The same things were measured in two ways. Each way mixes the same 9 hidden numbers, adds some noise and spreads widely along 6 directions of its own, which tell nothing about the thing.
Some things both ways: the first way, then the second way.
[ 26 -12  24   6   2  -2  10   4 -19  -8   1   5  10 -10 -17 -16   5  17
  35 -15]
[  0   1  -2  13   2   6 -12   4   4   5  10   9 -15   4  14  10 -16   7
   5  -6   4  11 -11   4  -9]

[-24   4  25  13   5 -23  -2 -27  -1 -14  10  -6   2  32  19  -5  -4   7
 -12 -14]
[ -3  -5   3   4  -6  -5  15   1   3   2  -4   2   4  -4   0  -8  11   4
  -2   6  -6 -12  -7   7  -5]

[ -2 -18   0 -21   5   0  18  -4  31   0  28  11  -8   7  13  22 -15 -16
 -14 -19]
[-8  4 -3  2  6 11 -4 14 -1 10  1  3 -1  3  3  1  2  2 22 -3 12 14 20 -8
  0]

[ -8   9  10   6 -12  -6   2 -10 -11 -12 -12 -13  10 -14  -3 -23   5  -6
  17  -1]
[ -2  -3  12   3   3   3  34 -20  -4  -6 -29  -1  10 -10 -25   8   3   5
 -15  16 -23 -18 -11  22  -8]

[ 19  -7   3  -7   7  -5   0 -30   4 -17  21  -4 -11  15  10  17  -7  27
  12 -18]
[-16   6  10  -7  38  26  10  11  -5   8  -3  -2  -4   5  -8  18 -18  -6
  11  -4  44   1   7  -5   7]

[  0   2  18   8   2   8  -8  12 -16  16   2  15   0   5   3  -3  13  10
  -4   2]
[ 10 -14  10   2  10  14   2 -12   4  -6  11  -5   0  -9 -14   2  -1  17
 -10  -3 -45   1 -19 -15 -11]

[ -3 -20   9  -3   9   3  -2  20  15  -8  24  24  24   3   8   9 -15 -13
   2 -20]
[  7 -19  10  -5 -17  -8   0  -8  -9   2 -14   5  11 -28 -14 -15  22  -2
 -19  17 -30 -14  10  -1   2]

[-35  30   5  24   4  -9   8 -21  17  -5 -40 -15  32  16  10 -19  -2 -12
  13  -1]
[ -2 -15   4  -4 -10 -21   7  -6   3 -11  -1  11  12  -1  -6 -14  15  16
 -23  -8 -29 -16 -21  12   0]

[  2   3  -1  -7  -4  10   4   0   8   1   3   1  -3   3  -5  -1   8 -11
  -8   6]
[ 10  19  -3  12  11   3  10 -23   7  -4  21  -6 -16  21  -5  29  -5   8
 -22  -7  -7  28 -18  -6 -26]

[ -4   9  -2  -8  -9   1  11   5  -7   3   0  -2  -8 -14   7  10   0   9
 -16   1]
[ -9  -2  -2   1  13   8  -2  16   2   2  14  -2   1   7  14  -7  -7  -1
  13  -9  18   2   0 -10  17]

[-22  34 -19  -6   5  16  11 -13  10  -2 -30 -35   9 -12  -1  -6   8 -10
 -14  -4]
[ -3   2   3  10   7  -4  -6  -4  -6  -9   6   7 -10   8  -5   8  -5  16
 -19   0  -9  13 -16   0  -8]

[ -5  16   5   0   5   0  10 -12  -2  -5  -7 -18   0  13   6   6  -2   4
  -6  -7]
[ -4  -2   0   5   3 -10  -1   3   4  -4   3  10   1   3  -8  -9   1  12
   7   0   2 -11  -2   3 -10]

[ -9  18  11  13  -2 -19   4 -22   0  -4 -14 -17  -7   9  -2   0   0   1
  -5   5]
[  7   4  -4 -10 -17 -18  -6   1   7   6  -4   1   7  -7  12 -17   8  -9
   1   4  -2 -13   0  14  18]

[ 12   3 -10  -7   0   6   7 -18   6   2  14 -10 -13  16   7  17   3  20
  -5   6]
[ -6 -10 -11 -12 -16  -3 -14  12   8  -2   9   6  -6   0   1  -6  25  24
  -1 -18   1   7 -12  -6 -17]

[ 25  -4  15  12   2 -10   7  -7 -19   3   9  22 -32  13  10  16  -2  35
   3  -1]
[-11 -11  -9  11 -26  -9  12 -12   1  -2 -16  27   8  -1   4   6  13  11
  -3 -12 -19  -6   0  25 -11]

[-23   0   9   7  -1 -14  -4   0  14   1   7  24   1   3  27  15 -15  -5
 -13  -9]
[ -8   6  -3   0  -8 -16   6   5  -5   4   0   5  13  11  20  -2   2 -21
   3  -8  13  -6  15  10  19]

[-28  25   8   7   2 -10   0 -28   8  -9 -22 -30  10  10   1 -15   7 -11
  -8  -7]
[-11   2  -1  -4  -6 -16   2   1   2 -13  -3   8   8  10   6  -4  -4   5
  -2  -9   2 -20 -17  16  13]

[ 15 -12  -1  21  25 -13  -3   0  27   8  -6  32  -3  15  10   0  -4   1
   7 -14]
[  5  -5  -1   1  -6  -4 -10  -5   2  -9 -15   4  -9  -4 -11  -1 -11  16
  -3   3 -13   2 -20  15 -14]

[  1  -6   6  -1  17   6   5 -19  -4 -16  23  -6 -15  34  12 -12   7   7
 -20 -22]
[ -7  -9  -1  -1  14  12   6  11  -8  -8   0 -19   3   6   4  -6 -10  -8
   3  -4  12  12  -1 -13  14]

[-11  39 -19   1  -9  19   1 -21 -17  -8 -19 -37 -18  -5   5   4  11   6
 -20  17]
[ -9  -2 -10   0  -9  -1  -2   3  -6  -8  -9  -1   0   5   1   5  -1  -7
   6  -4  18   3  12  -1  -7]

[ 11  -6   7  -9  -5  10  -9  -3   4 -11  10  -6  12 -23 -16  -3   3 -11
  21  -7]
[ 12  11   7  -6  -7   8 -11  -5 -11   5 -12 -10  -5 -14  -4  15  -5 -16
  -4  23  -1   2  15  -2   1]

[ 10  10   1 -23  -5  12  21  -9   3   2  -4 -19  -7  -4  -9   9   5  -2
   3  -4]
[  6   9   7  -5   9  -6  -3   1  -4  -2  10  -7   9   3  -7  -8   7   4
  -2   7 -19   2   5 -11  14]

[-16 -10  25  -1   5 -21   6  -4  15  -4   9   2  20  17   0 -11  -2 -11
  -6 -17]
[-21  -6  -4   0  -1   2  -1   6   6  -7  -6  19  10  -1   4  -6  -8  11
  21 -11  11 -28  -4  14  16]

[-23  18  -1   8 -23   4  -2  19  -8  19 -27  10   7 -38   5  -9   8 -15
  -3  20]
[  0  18  -2  18   5   4  16 -18   0  -2  -2   6  -6  14  -7  28 -12   2
   0   2  -3   9   3  13 -19]

[-12  -8  20  13  13 -10  -8  16  -1   9  -2  27  14  -1  15 -13   2  -5
  -2 -23]
[ -3   8  10  14  10  -7  12 -14 -10  -9 -18   8   9   2 -15   6 -18  -3
  -4  18 -12 -13   4  17   7]

[  5  -5  -1 -13  -7  -3   9   0   0  -3  11 -13   3 -19  -5   2   0   2
  -1  -5]
[  7   1  11  -8   5   6   4  -1  -4  12 -12  -4  -1 -22 -15  -7  17   2
 -13  25  -7   0   4   1  10]

[  8  11 -16   8  -1   0  -3  10  26   1 -24  32   1 -15  -1  29 -11  -1
   6  14]
[ 13   1  -9  13  -3  28 -35  17   1   2  17 -21 -26  -6  16  -1 -23  -6
  36  10  19  17   7 -32 -15]

Other things, the second way, with their names:
z239: [  7  -1   1  -8 -11  -6  -3 -12  -5 -14  -3 -10  -3   0  -5  10  -2  -3
 -23  -1 -12   2 -16   1 -10]
z733: [ -5  -1   4  -6   9  21 -15  17  -3  -2  10 -14  -4  -4  14   0 -20  -4
  17  -1   9  -5  -8 -14  17]
z445: [  9   2  11   8   7   3  -7   7  -6   4   4  -6  -3  -6  -6  -7  -5   7
   5  19 -21   4   2  -8  -2]
z564: [  0  10  -7  10 -14  -1  -2  -6  -4   3  -9   5  -4  -8   0   4   5  -9
  -1  20  17  -2  17   6   2]
z175: [-7 -4  5  6  5 11  0 -5 -8 -3 -2  7  5 -6 -1  7 -8 -2 -3  3 -4 -7  7 -1
 15]
z942: [  3   8   2   2   5  -8  12  -8   4  -4  19  -8   1  12  17   6  -7 -15
 -20  -9   5  -8 -17  -1  13]
z939: [ -2   2 -12  13 -16   2 -18  10  -1  -4   5  -1 -17   6  10   3  -3  15
  12   3   5  13  -8  -3 -21]
z598: [-9  2  0 -6 11  1  0 -4 -1 -7  1  6  5  2 -6  0 -5 -3 -6 -4 15 -7  6  0
 19]
z689: [ -3   7  -8  10   3  -3 -16  11  -1 -12   1  -6  -7  19   5   0 -26   3
  26  -4  10  11   0  -1  -8]
z935: [ -2  -1  -3   3   9   6   8 -20  11  -4   1  14 -13   9  -5  26 -14  14
 -15 -20   0   9 -26  16 -17]
z904: [ -6   6  -6  -3   4  11   2  19  -2  12  -6 -13   1  -5   2 -15   9 -14
  25  16  40   2  27 -14  10]
z611: [ 10   2  -3  -8   3  13  -7   1   1   7  -1 -11  -6   1  -7   7  -7 -13
  17  -3  14  15  20 -15 -14]
z705: [  7   3   6   6   0 -12   4  -6  -2   0  -2   1  -6   7  -2   6  -4   4
 -16   3 -15   7 -15  11 -15]
z941: [  7  -2  -6   4 -11 -10 -13   8   1   2  12  -4   2   3  13 -14   3  -7
  10  -1  -4   4  10  -9   3]
z532: [  7  -4  -5 -21 -15  -9 -10   2   4   2   0  -4  10 -16  -4 -25  29  -8
  -8   4   3  -8  16 -11  16]
z461: [  3  -9  -4  -5 -22 -11  -4 -14  -2 -15 -10   2   0  -6   2   4   0  -1
 -28  -3 -13  -6 -21  15  -1]
z200: [  3  -5   6   6 -15  -4 -14  -1  -8  -2 -19  13   5 -17 -18  -7   5  17
  11  19 -36  -6  13   7 -12]
z614: [ -4  -3  -1   1  -2  -1  -4  16  -3  -3   4 -11   3   7   2 -11   4   4
  18  -2  -5   4   4 -12  -9]
z589: [ -5  -3  -7  -5  -2  -6 -11  10  -2   0   6   3   5   4   9 -10   4  -6
   2 -10  14   4  12  -6  14]
z112: [ -1 -22  -3   2  -9  -1  -5   8   8   6  -6  12  -4 -11   9 -13  -3   5
   8  -8  -2 -10 -11   9  -6]
z686: [  2 -18   7   3  -3  17  -7   8  -5   7  -4   0  -5 -26  -5 -11   8   6
   4  15 -11  -5   2 -13  -4]
z954: [  3  -4  -1 -10 -10 -16   4   1   3  -7  10  -9   7   6   7  -7  11   0
 -11 -12 -15  -6 -16  -4  -1]
z524: [-23  -9  12  19  43  27  27  -3   1  -7   4  12   6  11 -17  13 -21  25
  11 -13 -10  -2 -14  -1  -2]
z685: [-13  -2  -4 -10  -7   7  -8  12  -4   2 -21   8  17  -8  -1  -9  -3  -9
  42  -1  14 -21  36   5  16]
z847: [ 13  -1  10  -3   2   4  -9   8 -13   4   2 -23   1  -7   8  -7  -9 -20
  -2  13  -9  10   7 -15  17]
z873: [ -4  -6 -14   0 -12  -3 -17  19   8  -1  12  -2  -9  -2  18 -25   7  14
  12  -3   9   5 -14  -4  10]
z539: [  0  -5 -11  -5 -26  -8 -10  -5  -2 -12   4  -2   5  -1   5  -1  13   0
  -8  -8 -12  -2   2  -7  -3]
z224: [-19   8 -12  -7   5   4  11 -10  14  -2  -7  21  -3  14   1  23  -7   6
   0 -28  35  -3 -11  24  -2]
z273: [  7  -4   4  -9  -3  -4  -7  -2   3  -3   8  -2   8  -3   3  -2  -3  -8
   4  -9 -14 -14   2  -6   8]
z202: [ -8  12  -6  -6  30  20   6   7  10   6  20  -7  -4  22  14  15 -22 -11
  16 -26  40  14   1 -11  15]
z442: [-11  -5   3  10   1   5  -1  -2  -1  -3 -12  18  -4 -11 -11   3  -4  15
   4  11   3 -16  -4  12  -6]
z986: [  8   1   4  21 -29 -18  11 -24 -15   0 -20  13   1 -11 -10  12  20   3
 -34  27 -41   6   6  20 -21]
z89: [ 14  -7   7  -8  -5   3  -4   8  -7  -1  10 -29  12 -15   6 -23   9 -21
   2  14 -14  -6  15 -30  21]
z30: [ -3   7  -3  -6  -4 -15 -10  13   1   2 -10   3   0   2   0 -15   2   5
  15   5  11  -1   5  11   3]
z823: [ 10  -8   0  -8 -23 -15 -15  24  -4   0  -8 -25   4 -16   6 -43  16  -5
  15  28 -10  -9   0  -8   7]
z212: [ -3  -7  -3  -5  -9  11 -17  14  -7  10 -13   2   7 -28  -1 -24  14  -6
  22  22  13  -6  36  -9  25]
z248: [  4 -11   1  -2  -5  -2  -3   8  -5   5  -4  -4   3 -16  -5 -25  21   6
  -7  17 -16   7   6  -7  11]
z92: [-12  -3   4   3  18  -9   9  -3   5  -4   0  24   4   7 -21  -3   9  24
  -8  -5  -1  -3  -3   8  -4]
z657: [ -2 -24   5  -2   0  11  -8   9   8   0  -2   8   3 -17   3 -17 -12  17
  20  -7 -25 -22 -20   3   6]
z584: [ -3   9  -4  10  -8 -10  -8   4  -2   3  -2  13  -1   2   3  -4   4   3
   8  10   6  -4  12   8   1]
z284: [  3   6  -3   1   2   5   8  -7   4  12 -13   4 -12  -1 -11  15   5   1
  -4   5  10  19   6  11 -22]
z90: [ -3 -13  10 -10   7  10  14  -8  -6  -2 -18  -1   3  -7 -16  11   1   8
 -17  -2 -16   2 -14  11  -4]
z386: [-19   8  -9  -5  21  -3  -8  11  13 -11  11  14  -1  25   0   0 -20  13
  23 -26  42 -10  -6   4   7]
z115: [ -1  -8   8   9   8  21   1  -7  -6  -4 -15   2 -11 -13 -27  11  -5  24
  -2  12 -19  10  -8  -1 -27]
z821: [ -6   0   8   1  17   0  17  -8  -2  -3 -10   6  13  -1 -17  -2  -1   2
  -3   5  -4 -10   6   7  13]
z388: [  5  -8   7   7 -15  -8   2  -8  -5  -2  -8   5  10 -11  -6  -6  11   6
  -1  11 -39 -12   4   4  -5]
z149: [ -2  10   5  -3   6 -10  13 -11  -4  -8   2  -3   6  13   3  12  -6 -10
 -23  -7   0  -4 -11   8  13]
z369: [ -7  13 -11 -15 -11  -7   0   0  -4  -6   3 -14   4  10  19   5   5 -23
 -18  -9  28   6   0   4  30]
z189: [  5 -10   1  -5 -18   1   0  -1 -12  -5 -18 -11   2 -20 -10  -9  18  -1
 -15  20 -14   4   2  -2  -2]
z744: [  6   6  -8  -8  -1   5 -28  22   4   0  11 -19  -7   3  10 -16 -11  -3
  32   2  18   6   6 -19   7]
z723: [ -2  -3  11 -15  16  -3  19  -4  -3   6   2   1  20   6  -6  -1  10  -4
 -11 -15 -18   1   7  -1  19]
z960: [  1  -6   8  -2  20   3  -6 -14   8  -3  13  19  -2   1 -10  13 -13  14
 -11 -22 -17  -7 -13   0  -1]
z561: [  1  14  -8   0 -20 -25   4  -1   6   3   5   5  -1  15  21   4   9  -7
  -8  -7   9  -6 -10  19  -3]
z770: [ 12   7   1   8 -13 -26  11 -18  -1  -1   2   1   4  11   1   8   6  -9
 -22  -1 -22   4  -2  11 -17]
z953: [  1  -4 -12   5  -4   2 -16   4   7  -4  22   0  -9  11  12   2  -5   5
   7 -19   4  10  -6 -16 -12]
z907: [ -6   1   0  -7   2   5   6   4   1  -2 -10  -4   6   6   2   6 -12  -6
  16  -9  10  -7   1   8   3]
z183: [ 16  -7   5   8  -9   0  -2   3   0   8  -3 -10 -11 -11  -3 -10   6   5
  -2  19 -18   7 -10  -3 -24]
z683: [ -4  12  11 -11  33  14   3   4   1  10  14   0   1   0 -14   8   5   4
  -2   1  16   5  11 -16  13]
z315: [  6  -8  -1   7 -19 -11 -19  10  -8  -1  -6   1   2  -2   3  -9  -3  -6
  19   4  -8  -2  20  -7 -19]
z237: [ -4 -21   4   3 -25  -9  -5   6 -10  -3 -33  12  17 -20 -11 -19   5  -3
  23  16 -17 -26  28  11  -9]
z320: [ -2   5 -10   0   6  -3 -14   0  11  -6  22  10  -6  16  10   6 -11   9
   5 -25   9   3  -9  -3  -1]
z29: [ -2 -16   1  -6 -10  -6  -1   7   0   4   7   3   8 -10  15 -17  12  -8
 -10  -5  -6 -12  -2  -3  18]
z33: [-14  -7  10  12  16  23  21  -2  -9   6 -22  11  12  -4 -19  13  -6   4
  26   4  -7  -3  27   2 -10]
z543: [ -7  13 -11  -7  -2  -7   8  -3   4  -9   1  -6   3  12   1   1   7  -5
  -6  -5  22   0  -2   2   9]
z193: [ -5   2   1  -2  26   2  16  -6  10  11   6  16  -1  17 -11  13   0  14
  -2 -24   1  15  -1   6 -12]
z741: [ -2 -14  -3  -7 -15  -7 -13   4   1 -10   3   4  10 -13  -3 -21  14   8
   2  -2 -12 -19   1  -8   9]
z962: [ -2   5   5   8  11   8   3  -6   2  -3   0   5 -10   1 -12  13  -8  10
  -3   6   9  -4  -9   2 -16]
z717: [ 13  -1   0  10 -15  -5   2 -12  -1   1  -4  -1 -11  -4 -10  11   7   4
 -12  11 -16   3  -4   1 -39]
z890: [  4  -3  -5   5 -15  -2  -5   4   4   8  -6   2  -9  -9   7  -5   5   2
   9  10   4  -2   0   6 -14]
z309: [  0   7 -12   4  -9  -3 -12   3   7  -5  18  -3 -18   7  17   5   2   8
 -12  -6  17   8 -25  -2  -8]
z911: [  2 -19  10   7  -7  -9   3  -7  -9   1 -11  17   8  -8 -10  -1   7  14
 -12  -2 -47   4   0   8 -13]
z737: [ -4  -7   8 -12   6   7  -4   6  -6 -11   0 -12  15 -10   6 -15 -10 -10
   6   4  -6 -25  -3  -7  38]
z980: [  7  -5   6  -7  14   8   2   4   3  -2  11 -18   1   0   6  -9 -13  -4
   1  -5 -10   2 -15  -9  18]

Some of these things the first way, each followed by its name:
[ -9  11  14  13  10   2 -11  10  -4  21  -7   7   5   8   3   6   7   6
 -12   0] => z960
[ -7   4   2 -16 -10  19  20   2  -2  -9   2 -19  13 -13  -1 -10   0 -22
   9  -9] => z614
[ -2 -12   8   8   6  -7   1  26 -11   2  19  17  -7  -9  11   9 -11  -2
 -23 -13] => z112
[ -2   3  11  -6   1   5  -1  -1  10  -5   6   0   1   4  -3  16  -7 -17
  -5  -4] => z273
[  5  12 -13   7 -10   3   6  11  -3  -2 -18  10  -5 -29   9  18 -13   3
  10   7] => z183
[-3 -6 10  3  2 10 -2 18 -4  5 12 15 10  8  3 -2  3 -3 -7 -1] => z953
[  8  -6  -9   0   6   0   4  10  17   3   3  14  -8  -7  -2   8  -4 -15
 -12   0] => z935
[ -6  -8   1  -3  -5  -8   0  17   0   1  15  13  -7 -17  10  12 -10  -8
 -19  -3] => z890
[-13  -7  27   9  15  -2   0  -5  10  11   1   3  22  14   4 -21   6 -10
  12 -22] => z200
[-10  12  -3   2  -1 -10   1   1   8   2 -15   2   9 -13   7   9  -5   6
  -4  -3] => z442
[ -5  -3  16   5  -7  -6  -7  14  -8 -10   4  19  15  -6   3  -2  -4  -1
   2  -3] => z942
[ 12  12   0   9   8 -10   5 -23 -11  14  -1 -11 -38  14  16  11   7  29
 -16  -2] => z30
[-16  17   5  20   6  13  -7   4  -5   3 -14   6   7   0  16   3  -5  -6
   5  -5] => z315
[ -8  32   8   2 -18   5   5  -9 -19 -11 -37 -32  19 -24 -23 -19  15   0
  19  12] => z737
[ -9   7  20   8   0   2   9 -23  -5   2   0 -12   3  19   9 -10   5   5
  14  -7] => z723
[-23  12   7  17   5   0   1   5  10  -4 -16   8  21  -2  16  -1 -14 -18
   9 -10] => z237
[ 27  -6   4  -3   7   1   5  -7   4   5  10   7 -20  15  -2  13   4  13
  -1  -2] => z744
[-10  18   9 -11  -1  11  17  -9 -19  -2  -1 -54   8   7 -14 -27  20 -11
 -19  -5] => z386
[ -4  19  -7  -4  -3   4   0 -15   5 -12 -12 -14  -6  -6   1   8   0  -5
  -5   0] => z149
[ -5  -4   9  -1   3  -6  11  -9   0 -16   6 -15  10   5   2 -18  -1 -12
   4 -18] => z823
[ 20  12 -15  -6 -15   7   9  13 -10  -2 -11  10  -8 -37  -1  34 -10  27
  13  10] => z686
[ 50 -27  16   3   3 -13   7 -10  -8  -7  28  18 -18  17 -10   3   3  31
  24  -4] => z224
[  4  -6  17   9   8 -16   8   6  11   2  -5  20   3   0  -2   7 -11  -3
   5 -12] => z657
[-45  10  14  -1   5  -8  10  -5  10  11  -6   0   8  15  22 -13   3 -11
 -31 -16] => z524
[-23 -12  16   4   3  -9  -2   1  18  11  17  32   1  11  33  10 -13  -8
 -10 -16] => z33
[  6   1  21  11  -6  -1  -1   0 -13  -9 -12  -5  41  -9 -13 -28   8  10
  45  -5] => z962
[ 28  -2  15  20   1 -15   6  -2 -35  16   1  15 -18  11   5 -10  17  57
   8   5] => z873
[  6   4   6   2  -4  -3   7   6 -10 -11   2   7   3  -7   3  17 -11  16
   4  -3] => z29
[ 23   6  19  13  16  -8   0 -27  -5  -6   4   2  -6  50   2  12   3  41
  12  -6] => z741
[-12  -2  14   2   4  -1  -9  11  -6   7   9  13   8  -2   6  -3   7   7
 -14 -10] => z175
[ 13 -21   6 -13  -8   6  -5  29 -21   1  30  10   9 -24  -8 -10  11   9
  -9  -3] => z309
[ -3   1  12   5 -16 -11   3  -2  -2 -13  -6   2  18 -19   0  -5  -9  -7
  27  -1] => z561
[ -6   9  15   8   3 -11   7 -16   2  -1  -9  -8   8  10   4  -2  -1  12
  10  -9] => z584
[  0  12  -8 -17  -4  -2  10 -21  28   3  -1  -8   4   5   6  30  -8   9
   3   2] => z683
[ 11  -7  14  11  -1  -7  -2 -11  -1  -3   5  15  -6   6   7  -2  -1   6
  18  -4] => z907
[-18  23  -5   5   4 -10  15 -18  22  -1 -23  -9  -1  12  11   8  -7  -6
 -11   0] => z821
